There are 5 ways to turn a row about zero (a turn may also mirror it). The second row of each pair is the first, turned, with some noise. The first 35 pairs use one turn. New pairs use 2 turns, one after the other, and a turn may come again.
In the rows, 128 means zero.
Some pairs, each with its turns in order after it:
[ 87 143 117 162 121 118]
[ 97 164 108 124 115 144] -> K748

[114 157 124 150 170 109]
[169 132 113 139 108 166] -> K760

[163 107  81  77 170 164]
[ 50 138 132 145  72 140] -> K760

[130  96 176  92  77 170]
[121 143 109  50  85 152] -> K744

[153 112 165 173 102  77]
[140 101  89 168 161 182] -> K50

[ 89  85 156 179 134 138]
[134 137  78  84  81 138] -> K187

[ 85  85 167 160 122  88]
[140  88  82 100 185 156] -> K50

[136 117 155  81 158 135]
[102  76 117 115 106 139] -> K760

[176  82 137  82 101  82]
[203 132 169 109 168 127] -> K187

[ 95  76  86 142 152 139]
[102 133 150 188 142 169] -> K760

[129 144 176 147  80 159]
[155 114 179 147 171 151] -> K50

[120 125 159 165 113 133]
[126 163 146 153 110 140] -> K748

[154 164  80 136 121 167]
[ 89 108 136 106 179 166] -> K748

[166 101 102 166  89 119]
[118 115 119 127  97  63] -> K744

[107  78 143 134 122 109]
[127  97 160 146 162 137] -> K760

[ 77 112  96 175 134 110]
[114 139 125 120  64 172] -> K187

[124  90 159 122 174 162]
[150 132 110 124  95  65] -> K187

[108  97 180 166 111 172]
[149  88 171  96 163 169] -> K50

[132 109  82 110 103 123]
[163 127 104 134  94 104] -> K50

[136 154 163 126 147 120]
[141 150 101 137 149 145] -> K744

[ 89 132  92 108 125 150]
[107  96  96 108 110 155] -> K748

[108 109 136 129 176 156]
[ 98 147 145 149 119 168] -> K744

[ 91 111 179 174 110 154]
[119 157 152 174  82 154] -> K748

[173 153  76 123 155 164]
[ 94  88 156  96 183 128] -> K748

[165 159 171  91  87 141]
[125 108 174 196 140 118] -> K50

[115  87 114 111 118  79]
[120 119 190 119 143 151] -> K760

[107 149  81  96  83 118]
[156  84 170  91 147 106] -> K744

[144 121 152 163 173 155]
[145  99  96 178 104 120] -> K760

[113  96 164 134  76 107]
[170  80 116 134 170 133] -> K50

[105 137  86  91 128 148]
[114  88 166 163 113 122] -> K187

[ 85 117  90 177 122  93]
[110 189 108  84 102 140] -> K748

[139  94 146 111 130 115]
[135 113 105 130  99 143] -> K744

[150 180  93 124  98  83]
[107 134 169 148 169 172] -> K187

[170 117 114  77  86 169]
[170  71 137 160 173 117] -> K187

[140  89 114  86  83 140]
[140  97 139  82  74 126] -> K744

New pairs. What belongs after each?
[ 86 166 156 109 105 124]
[134 127 142 163 119  71] -> K744 K187

[ 94  91 140 173  92 166]
[118 172 134  60 143 117] -> K748 K744

[138 144  97 164 151 108]
[138 141 171 117 157 115] -> K50 K744

[102 152 114 150 130 157]
[ 93 102 141 119 134 123] -> K187 K744

[138 130 139 104 141  96]
[119 145 135 152 115 102] -> K744 K760

[ 99 164  97  92 157 157]
[138 122 116  79  78 150] -> K748 K748

[102 158 130 124 116 115]
[106 162 143 136 126 122] -> K50 K187

[140 139 141 177 105 121]
[ 82 140 104 135 140 118] -> K748 K187

[159 168  95  92 176 111]
[ 95 189 133 171 117  98] -> K187 K748

[100 175 133 113 103  82]
[135 111 151 163 164  76] -> K760 K187

[148 161 155 137 173 145]
[ 96 140 136 103 168 166] -> K50 K744

[132 113 173 158  91 176]
[172  96 165 100 163 158] -> K744 K744

[144 105 102 114  85 164]
[160 113  91 145 139  90] -> K748 K187

[ 85 130 106 101  97 146]
[142 115 162  97  90 123] -> K50 K760

[158  89 126 148 154  85]
[118 125 128 166 189 126] -> K187 K748

[165 125 177  98 152 162]
[126  88  94 117 144 187] -> K748 K50

[135 135 120 160 144  99]
[159 122 129 135 159 140] -> K748 K744

[ 82 179 157 180 117 154]
[ 70  98  91 123 101  76] -> K744 K748

[110 130 159 163 139 171]
[136 158 154 174 110 142] -> K760 K760

[ 86 143 142 106 104 130]
[142 102 150 101 104 105] -> K187 K187

[ 78 134 169 130 112 146]
[141 160 147 120 120  72] -> K50 K187

[113  89 165 143  78 147]
[119 158 107 147  64 142] -> K50 K744

[106 145 103 118 127 159]
[121 107 131 106  98 159] -> K748 K748

[142  82 166 119 157 107]
[148 110 140  93  76 154] -> K50 K748

[152 140  79 117 174 179]
[ 96 104 161  85 174  90] -> K760 K744

[111 116 120  97 170  86]
[127 138  83  72 112 136] -> K50 K748

[ 81 179 146 158 121 113]
[ 85 166 140 152 121  83] -> K50 K187

[ 85 145 177  84 114 146]
[115 109 112  83  77  89] -> K760 K50

[135  93  77  91 163 135]
[150 109 123 169 155 188] -> K187 K50

[104 171 133  90  85 152]
[139 118  96 175  77 148] -> K748 K187

[150 165  78 141  86  91]
[173 152 126 102 135  64] -> K744 K748

[139 163 149 132 140 121]
[144 125 124 154 102 120] -> K760 K50

[110 120 114 143 117 148]
[160 118 131 118 117 125] -> K187 K50

[172 178 173 116 117 102]
[121 158 128  77 161 186] -> K50 K50

[ 86 114 109 143 167  88]
[100 196 135 112 112 126] -> K760 K744

[102 119 121 115 176 147]
[113 118  78 114 117 118] -> K744 K187

[106 114 111 128 159 158]
[126 122 158 109 164 141] -> K744 K50

[128 102 104  77  99 171]
[139  69  96 121 106 170] -> K187 K50

[138  97 148 155  89 149]
[108  95 174 118 127 149] -> K744 K187

[120 122 176 116 114 155]
[159 135 167 131  90 126] -> K760 K187

[111 175  95  79 177 110]
[147 125  91  54 102 117] -> K748 K748

[171 101 135 113 145  84]
[180 149 113 148 103 152] -> K744 K50

[111  96 173  88  86 143]
[191 136 175 129 131  96] -> K187 K187

[161 176 115  90 133 131]
[ 88 131 115  92 154 168] -> K187 K50

[141 159  86 136  93 157]
[142 133 136  75 112 163] -> K187 K50

[ 94 119 140  79 131 148]
[110 145 168 152 156 103] -> K748 K760

